The rows are grouped in 4 ways, from coarse to fine. Each group lies inside one group of the grouping before and may be the whole of it. The rows also spread widely along 16 directions, which tell nothing about the answers.
In the rows, 128 means zero.
Known rows, each followed by its group in each grouping:
[147 129 140 117  76 131  86 163 120  98 105 119 166 101 147 141  96 109
  78 101 119 123  98 171 104 158 144 157 143  72 114  82 154 106 129 128
 120 117 151 142  81 128 128]  Bipu Q_273 Q_680 Q_569
[147 115 101 111 100 150 170 166 106 106 157 139 150 138 139 172 138 103
 106 113  90 169 138 139 144 142 189 152 120  70  29 115 104  96  79 136
 117 127  81 124  55 115 102]  Bipu Q_273 Q_714 Q_787
[138 116 124 119  47 110 137 171 130 156 162 134 120 137 188 119 166 128
 108 104 117 101 102 164 113 134 108  97 170 130 110  83 165  66  74 107
 141 173 178 125 106 144  97]  tomu Q_694 Q_809 Q_755
[105 116 104 121 151 162 127 180 119 163 109  99 141 130  99 125  94  97
 152 100 120 105 107 160 143 157 112 133 117 109 106 122 112  79  93 139
 145 133 105 167 111 112  96]  tifuz Q_851 Q_203 Q_322
[138 147 163 117 106 105  87 113 113 108  86 107 121  85  78 147  70 111
  94 130 123 112  76 151  97 144 107 143 132  96 162 125 162 127 152 122
  88 129 146 111 137 114 101]  tifuz Q_398 Q_218 Q_73
[124 149 165 129 144 182 122  69 120 114 105 112 109 152 112 144 136 112
 129 138  48 120 153 129 120 132 166 161 121  81 106 188 123 173 113 142
 112  95 109 159 150 108 184]  Bipu Q_273 Q_714 Q_546
[ 97 104 117 104 107 132 104 148 123 139  91  84 146 120 152 155 157  65
 130 129 121 160 141 157 125 152 115 122 127 150  81 151 188  81 108 126
 121 187  93 154  89 129 145]  Bipu Q_552 Q_574 Q_701
[167 109 132 128  79 121 107 145 115 128  85 139 118 140 140 182 131  88
 111 138  94 149 130 166 143 136 127 143 131 118 122 131 141 121 111 136
  84 136 140 199 129 115 106]  tomu Q_60 Q_918 Q_328
[101 170 137  96 179 141 152 146 142 106  97 115 143 129 100 114  59 134
 119  89 144 108 133  99 122 112 154 147 145  67 100 128 141 139 151 117
 160 121 102  90  87 107 151]  tifuz Q_851 Q_203 Q_356
[104 105 107 140 134 114 117  58 157 138 100 132 123 128 106 100 178 116
 155 172 140 178 174  78 128  95 116 121  96 202 166 184 136 186 151 153
 101 159 101 135 183 156 177]  Bipu Q_273 Q_680 Q_814
[119 119 126 127 118 101  98 142 165 146  90 149 142  91 104 104  69 175
 127 143 146  89 155  83 117  80  92 101 141 124 185 120 131 186 182 142
 121 126 186 101 153 142 153]  Bipu Q_273 Q_131 Q_385
[125 147 151 144 170 138 193 123 133 140 183 151  90 142 109 133 117 167
 170 142 100  99 147  75 125 111 124  98 111 105  91 159  84 144 102 129
 121 117 124  54 144 109 104]  Bipu Q_552 Q_720 Q_666
[194 127 126 134  86  90 143 123 131  99  96 180 108 141 118 154 111 107
 100 136 134 168 118 131 133 126 161 165 111 106 151 113 108 156 140 131
  69 115 123 147 134 124  97]  tomu Q_694 Q_809 Q_543
[117 117 142 144  72 123  84 123 121 149  85 118 160 119 106 142 153  96
 109 153 123 119 107 155  96 128 136 157  97 103 160 135 154 119 136 155
  93  90 168 114 182 164 126]  tifuz Q_398 Q_860 Q_580
[142 114 128 154 147 131 124 130 114 101 188 117 157 116 187 108 157 137
 148 118 158 157  99 132 114 167 134 133 114 174 110 104 117  80  99 118
 154 104 116  88 104 135 119]  Bipu Q_552 Q_574 Q_52
[207 148 178 124 143  83 162 110 115 155 149 158  82 139  92 142 199 148
 135 122  90 123 111 108 120 121 139 116 161 144 136 131  84 134 102 132
 116 168 156 149 151 117  78]  tifuz Q_398 Q_940 Q_224
[121 116  97 146 120 141 124  82  97 109  85 138 138 145 123 150  90  97
 116 149 126 154  90 142 140 112 131 176  90 116 157 137 135 126 124 128
 116  46 119 145 169 120 128]  tifuz Q_398 Q_860 Q_643
[143  73 107  92 106 140 154  98  90 156 105 144 140 124 132 164  86 144
 140 146  75 131 125 100 139  90 161 154 164 105 115 128  99 148  86 134
 121 116 135  92 109  86 138]  Bipu Q_552 Q_574 Q_52
[156 154 159 148 156 145  82 147 138  86 178 119 132  97 168 133 162 150
 137 140 118 154 166 126 137 158 158 117 118 181 126 129 112 177 177 116
 108 137 120 143 117 139 169]  tomu Q_60 Q_918 Q_328
[ 97 105  70 145 125 152 125 153 149 120  78 123 184 120  97  97  60  89
 121 121 159 136 128 138 145 134 107 153  94  92 124 127 131 108 135 167
 143  87  97 179 129 129 121]  tifuz Q_398 Q_860 Q_580
[139 113 125 117  92  96  72 145 131 164  69 105 198 103  75 127 179  88
  99 109 173 137  96 154  94 124 151 167 116 132 155 100 146  83 137 161
 129 130 157 140 143 182 117]  tifuz Q_398 Q_218 Q_73
[118 106 119 159  90 137 123 136 119 152 136 140 168 146 136 122 154 129
 136 130 152 115 101 135  95 123 151 163  80 101 144 102 109  96  96 151
 126  52 170  70 166 171 107]  Bipu Q_273 Q_680 Q_814
[134 146 122 121 136 112 143  78 133 103 137 153 161 115  95 101 121 153
 101 111 167 149 114  87 102  94 193 167 118 115 144 113 104 170 156 124
 142  89 130  56 123 155 163]  Bipu Q_552 Q_574 Q_52
[ 95 163 129 149 144 167 160 139 122 122 205 135 152 120 117 105 110 174
 130 124 127  89 116 103 109 116 172 140  98  71 104 113  88 137 129 125
 153  58 139  31 134 148 127]  tifuz Q_398 Q_940 Q_224
[169  69 113 143  69 108 165 160 134 137 130 174 125 168 234 105 144 108
 141 103 136 131 103 151 123 163 103 136 163 128 129  90 135  61  55 124
 142 134 145 146 108 109  85]  Bipu Q_552 Q_720 Q_666
[143  90 111  91 169 112 150  70  96 156 105 119  82 143 129 128  94 124
 177 114 131 142  84 117 148 116  83 123 170 206 169 136 123 111  69 101
 142 162 111 131 138  70  96]  tomu Q_60 Q_918 Q_328
[171 143 141 130 102 117 154 103  89  95 158 146  99 160 167 169 147 116
 108 120 117 161  78 151 121 134 168 160 118 123 116 106 131 100  89  93
 110  93 126  99 120 122  98]  tomu Q_694 Q_809 Q_755
[176  93 161 117 109 107 120  95 123 121 137 143 110 114 184 103 121 168
 144 130 100 117 108 109 105 141 111 122 196 153 167 115 127 143  99 118
 123 146 166  92 129  92 130]  Bipu Q_273 Q_714 Q_787
[114 147 132  83 145 134 148 185 108 156 180 126 127 115 150 133 121 179
 134  90 125  92 120 116 122 116 162 101 153 116 101  83 111 113 118  86
 160 139 147  38  76 134 127]  Bipu Q_273 Q_714 Q_787
[153  97  87 107 127 124 168 135 112 131 116 177 150 142 126 141  59 154
 145 123 170 144 110  90 137  92 198 188 104 101 163  80  67 157 131 121
 117  53 120  31 123 122 111]  tomu Q_694 Q_809 Q_755
[123 143 148 113 175 125 103 113 129 112  57 106 136 149 142 123 135  84
 140 115 162 155 125 132 119 147 150 171 110 150 164 150 162 131 161 118
 132 105  90 139 143 126 167]  tifuz Q_398 Q_860 Q_580
[104  49  47 115  37 140 159 105 141 141 141 143 167 122 176  41 114 102
 117 109 140 146  92 144 124 152 127 158 170 126 141 100 141  97  71 136
 154 162  92 123 100 123 126]  tifuz Q_398 Q_218 Q_73
[170 129 101 111 113 117 117  96  81  81 171 118 100  81 146 154 139 113
  85 136  74 197  90 164 167 147 111 103 169 195 105 116 139 124 118  90
 117 199  89 222  75  96 115]  tifuz Q_398 Q_940 Q_224
[130 156 152 162 138 155 105 163 160 113 162 139 112  96 117 100 100 146
 135 134 110  99 153 133 124 173 126 106  93 111 144 135  91 185 179 134
  94 127 124 139 136 140 145]  Bipu Q_552 Q_720 Q_666
[ 82 144 130 172 152 180 132  77 159 117 146 120 133 156 144  84 172 113
 155 148 113 137 168 112 118 137 145 143  77 134 114 193 128 161 129 147
 138  91  93 140 172 154 199]  Bipu Q_552 Q_574 Q_701
[104 130 120 141 133 152 168  97 112 117 170 128 121 138 137 149  86 157
 138 147  93 112 130  98 136  82 104 111 135 107  77 150 134 117  76 124
 142  92 146  80 137  99 114]  tomu Q_60 Q_918 Q_328

New rows, each followed by its group in each grouping:
[ 90 181 162 139 159 147 145  81 117 106 142 123  86 155 165 120 109 148
 128 137 102  94 115 114 116 109 117 121 128 116 142 162 170 144 139  85
 146  79 142  85 168 114 168]  tifuz Q_398 Q_860 Q_643
[121 181 145 110 173 146  95 194 126 109 100 125 148  99  81 184  72 151
 108 126 125 118 171 109 139 105 184 133  84  74 107 120 106 184 212 120
 102  83 127 103 102 145 164]  Bipu Q_273 Q_714 Q_787
[110  86  71 107 117 132 139  90 112 100  94 133 116 130 161 153  96  91
 128 156 115 202 146 118 165 113 113 131 127 165 115 157 159 144 119 113
 105 151  60 156 101  96 150]  Bipu Q_273 Q_714 Q_546
[153 124 108 113 137 116 124 149 127 100 130 129 155 111 127 136 157  92
 116 111 158 200 135 135 136 161 185 154 101 156 103 114 109 132 153 123
 112 158  64 140  69 144 138]  Bipu Q_552 Q_574 Q_52
[109 144 144 120  96  95 181 150 146 183 121 163  57 187 145 127 178 122
 142 123 113  94 148 116 117 103  99  83 130 117 127 151 157 118  99 110
 113 179 154 112 156 142 103]  Bipu Q_273 Q_680 Q_814
[183 110 143 152  76 115 102  84 113  76 178 128 137  73  96  75 102 121
  99 104 145 150  27 173  74 216 138 173 118 117 180  74  85 125 104 138
  87 121 125  85 118 127  66]  Bipu Q_273 Q_680 Q_814
[ 96 108  71 142  81 122 173  64 155 148  99 191 109 188 147  64 141 121
 123 132 148 141 136 102 130  78 135 151 110 130 186 143 132 171 118 128
 135 101 127 135 185 158 165]  Bipu Q_273 Q_680 Q_814
[145 123 121 164 152 144 113 163 120 123 156 120 123 134 172 112 156 105
 156 122 139 144 104 164 141 187 105 125  97 174 141 116 111  86 115 122
 136 115 106 184 136 130  97]  tifuz Q_398 Q_940 Q_224
[122  96  38  88  63 117 162 122  97 125 130 161 129 104 103 152 102  97
  85 140 117 194 106 140 169 109 171 145 118 130 123 105 114 154 138 107
  89 166  70 124  86 128 112]  tifuz Q_398 Q_860 Q_643
[123  80  72 154  74 144 139  96 122  97 128 165 128 105 112 140  53 120
 117 178  99 164 131 120 148 119 108 136  94 100 129 143 104 169 121 152
  71  96 104 131 139 108 109]  Bipu Q_273 Q_714 Q_546
[153 113 130 143 181  98 120  59 150 135  83 108 181 148 104  64 202 100
 145  96 191 162 104 102 101 113 112 162 143 191 155 140 137  74  94 168
 196 119 129 181 167 144 133]  tifuz Q_398 Q_940 Q_224
[139  88  90  90  94 106 140 155 125 178  85 141 156 141 124 122 149  93
 117  81 159 138 102 149 125 122 151 150 145 130 135  88 124  82  92 129
 148 158 129 145  97 145 113]  Bipu Q_552 Q_720 Q_666
[135 132 142 150 137 158  89  85 144 106 116 127 124 155 194  75 179 108
 140 118 127 149 132 148 117 170 152 163 114 172 181 142 137 162 143 118
 137 105 108 183 157 145 203]  Bipu Q_273 Q_680 Q_569
[147 170 176 119  99  97 125 147 114  99 159  98 118 106 114 157 172  96
  83 110 112 139  90 163  96 166 127 117 139 103  69 123 175  67 108 114
 109 180 122 115  89 132  79]  tifuz Q_398 Q_218 Q_73
[122 118 118 131 110 123 108 111 153 136  91 108 150 120 106  40 107  98
 114  72 164 105  65 166  98 163  86 146 162 125 176 105 153  84  99 141
 167 151 139 176 133 130 113]  tifuz Q_851 Q_203 Q_356
[118 157 102 114 203 142 173 100 123 104 169 126 118 102  58 137  76 173
 136 138 106 147 161  60 163  75 126  95 119 132  73 150  83 174 138 128
 143 138  87 116 100 101 136]  Bipu Q_273 Q_680 Q_814
[134  90 122 152  82 130 114 193 167 139 109 141 152 127 190 117 156 106
 144 153 113 125 179 130 137 156 103 111 136 129 117 136 149 118 137 160
 109 157 135 176 131 132 133]  tifuz Q_398 Q_860 Q_643
[154  68 119 111 119  99 144 115 153 136  79 143 163 118 166  90  75 151
 142 113 139 113 133  83 118 102  77 123 213 129 132 113 149 110  90 150
 171 150 164 135 107  83 135]  Bipu Q_552 Q_574 Q_701
[111 119  75 172  75 151 159 163 180 145 203 173 175 120 135  72 151 179
 123 144 133 107 182  92 137  87 154 107 106 106 100 105  78 156 130 163
 145 106 161 111 144 186 146]  tomu Q_694 Q_809 Q_543
[ 94 101 121 135 117 185 142 187 160 170 127 136 116 148 174  94 100 120
 177 122  94  76 171 137 136 172 122 116 120  94 125 144 108 142 115 136
 124 136 110 140 126 117 152]  Bipu Q_552 Q_720 Q_666
[ 91 132  87 140  95 127 150 140 144 168  75 148 136 161  73 138 148  83
 108 143 123 127 154 130 145  83 121 127  81  92 115 163 144 123 131 160
 118 116 127 182 174 163 123]  tifuz Q_398 Q_860 Q_580
[159  33 111 109 136 155 109  78 109 157  92 108 156 111 124 114 112 112
 188 139  97 151 114 118 126 158 141 179 151 163 165 138  75 145  76 170
 116 128  96 129 133  83 135]  Bipu Q_273 Q_131 Q_385
[205 229 207 128 190  82 128  89 135  82 112 139  83 125  40 135 120 160
  73  84 105 106 111 111 112  98 111 110 159  99 126 130 122 156 154 123
 143 132 175 207 134 113 121]  Bipu Q_273 Q_680 Q_814
[100 127 130 136 157 152  98  84 142 107  96  65 159  95  40  93 104  71
 136 120 138 151  99 142 104 174 110 158 102 123 123 168 136 114 116 170
 117 146  69 149 133 119 118]  tifuz Q_851 Q_203 Q_356
[158 174 179 156 177 136 156 114 137 147 174 142 114 169 110  95 227 141
 158 109 126 112 126 110 102 144 188 154  97 127 138 144  70 137 119 139
 143  96 130 111 176 160 126]  tifuz Q_398 Q_940 Q_224
[ 87  77  69 138  87 162 107 200 138 161 123 114 149 111 165 134 136  87
 157 165 111 145 169 154 165 161 106 108  93 154 108 142 138 112 132 145
  99 165  81 177 118 140 131]  tifuz Q_398 Q_218 Q_73
[160 160 135  93 143 149 156 155 118 146 114 139 127 143  91 153 140 127
 104  96  66 110 147 131 153 113 193 147 154  72  86 124  89 148 131 130
 145 135 120 188  98 114 147]  tifuz Q_398 Q_860 Q_643
[105 181 169 132 189 120  86 170 161  89 122  75 141  84 112 120 118 126
 129 120 152 127 153 116 117 150  91  89 126 147  97 147 177 121 182 125
 134 175 109 135  98 132 144]  tifuz Q_851 Q_203 Q_356
[187 132 137 151 138 129 112 154 103 116 133 120 160 125 119 180 157 130
 108 122  91 138 125 143 142 115 117 123 128 119  65 106 109  74  86 158
 148  98 168 220 114 125  97]  Bipu Q_273 Q_680 Q_814
[126 117 103 120 109 154 153  28  83  96 138 142 106 141 156 150 122 125
 112 163  55 179 108 118 150  96 167 167 149 136 119 160 132 173  98 105
 114 108  95 131 133  93 170]  tifuz Q_851 Q_203 Q_322
[111  78 123  72 101 138 118 125 115 161 124 110  95 122 209 103 104 125
 168 112 116 116 107 147 127 163 124 125 193 184 178 116 154 139 101  78
 122 201 112  82 100  89 147]  tomu Q_60 Q_918 Q_328
[101 128 101 109 140  93 141  77 118 143 130 142 112 107  79 139  90 166
 135 152 161 141 119  74 132  49 110 103 121 177 166 136 131 169 147 107
 115 134 147  45 160 135 123]  tomu Q_60 Q_918 Q_328
[138 103 162 129 104 138  84 110 112 128 145  90 155 104 159 111 160 122
 141 119 122 121  82 153  80 179 132 149 141 144 141 108 139  93  89 135
 127 127 149  84 126 131 125]  Bipu Q_273 Q_680 Q_569
[144 104 189 149 129 133  80 103 146 125 110 109 130  90 120 103 107 129
 171 154 120 108 120 120  78 188 115 146 119 131 184 152 115 169 143 158
  77 126 140  76 165 116 135]  Bipu Q_552 Q_574 Q_701
[134 138 138 117 168 138 111  90  88 126 165 133  93  93 115 141  87 185
 155 153 109 122  98 104 131 120 143 122 110 173 190 118  79 198 160  90
 100 101 135  55 150 117 143]  Bipu Q_273 Q_680 Q_569
[165  76  99 138  74 100 114  74 117 137  62 167 140 137 117 131 130 101
 116 152 125 169  97 130 131 104 134 178 133 143 192 127 120 149 117 153
  92 108 145 167 174 128 119]  tifuz Q_851 Q_203 Q_322
[130 165 153 116 104 146 166 194 161 147 147 168 105 152 148 118 119 163
 117 103  77  60 177 112 127 118 152 102 153  43  90 119 114 163 135 123
 134 145 159 129 102 128 147]  Bipu Q_273 Q_680 Q_569
[118  88 117  90 162 169 132 141 103 173 127 110 118 118 164 162 117 146
 184 147  60 120 169 105 165 118 135 105 158 165 103 149 102 151 107 117
 133 164 106 133 102  87 170]  Bipu Q_552 Q_720 Q_666
[114 169 122 146 147 112 132 199 157 139 112 165 112 147 114 118 111 119
 128 100 194 113 133 136 126 138 137 122  56 113 163 108 113 137 185 108
 113  99 124 115 141 174 116]  Bipu Q_552 Q_720 Q_666
[156 110  74 112  82  95 131 107  82 130 120 168 142  94  89 183  87 144
  71 139 120 159  85 131 151  61 139 131 129 130 139  83 108 138 129 112
 112 108 164 136 116 137 106]  Bipu Q_552 Q_720 Q_666
[170 130 180 156 129 116 128 141 144 122 138 117 125 145 164 114 194 113
 147 120 104 123 127 138 108 170 105 121 156 134 102 141 143  82  84 151
 131 159 143 167 133 118 102]  tifuz Q_851 Q_203 Q_356
[167 145 198 126 142 104 114 166 118 190 112 127  85 151 128 151 180 127
 157 103 112  72 102 153 100 152 113 109 134 138 160 122 118  93 104 117
 118 144 187 133 161 136  93]  Bipu Q_552 Q_720 Q_666
[ 73 136  87 134 124 131 154 131 149 158 125 132 112 116  44 134 133 102
 136 169 119 144 170 101 150  96 108  92  73 128 106 184 122 161 152 152
  88 172  84 137 156 151 113]  tifuz Q_398 Q_940 Q_224
[168 127 124 137 128 126 145 135 146 102 121 151 150 114 137 136  90 158
 100 129  78 124 174  94 155  89 102 101 182  93  64 133 124 138 118 154
 157 135 156 215  90  93 149]  Bipu Q_552 Q_574 Q_52
[102 163 131 118 162 160 125 156 143 123 173  98 148  74  66 131 113 149
 119 122  97 113 168 109 133 124 145  90 118 109  59 141 105 155 156 137
 134 166 107 120  82 139 156]  Bipu Q_552 Q_720 Q_666
[136 160 125 105 108 100 167 117 163 127  81 146 140 143  49  87 130  92
  73  77 140 125 122 124 112 110 149 150 149  60 110 133 143 126 129 150
 147 160 116 169 114 137 122]  tifuz Q_398 Q_860 Q_580
[149 108 125 142 131 184 124 149 130 133 128 133 162 140 148  95 133 116
 149 116  99 118 136 147 134 177 185 181 116  94 136 120  72 145 122 157
 135  78 105 165 135 124 153]  tifuz Q_398 Q_860 Q_580
[178 121 116 102 147  84 166 129 117 145 138 145 113 126  97 108 146 125
 132  86 151 144  80 125 136 138 126 126 157 164 144  94  95  97 103 116
 147 173 115 138 110 114  71]  tifuz Q_398 Q_860 Q_643
[173 161 173 132 127  91 123  88 134 101 111 135 153 124 106  85 129 141
  81  78 157 106  65 126  76 119 135 164 173  92 160  94 142 103 119 132
 170  95 185 122 138 132 115]  tifuz Q_398 Q_940 Q_224
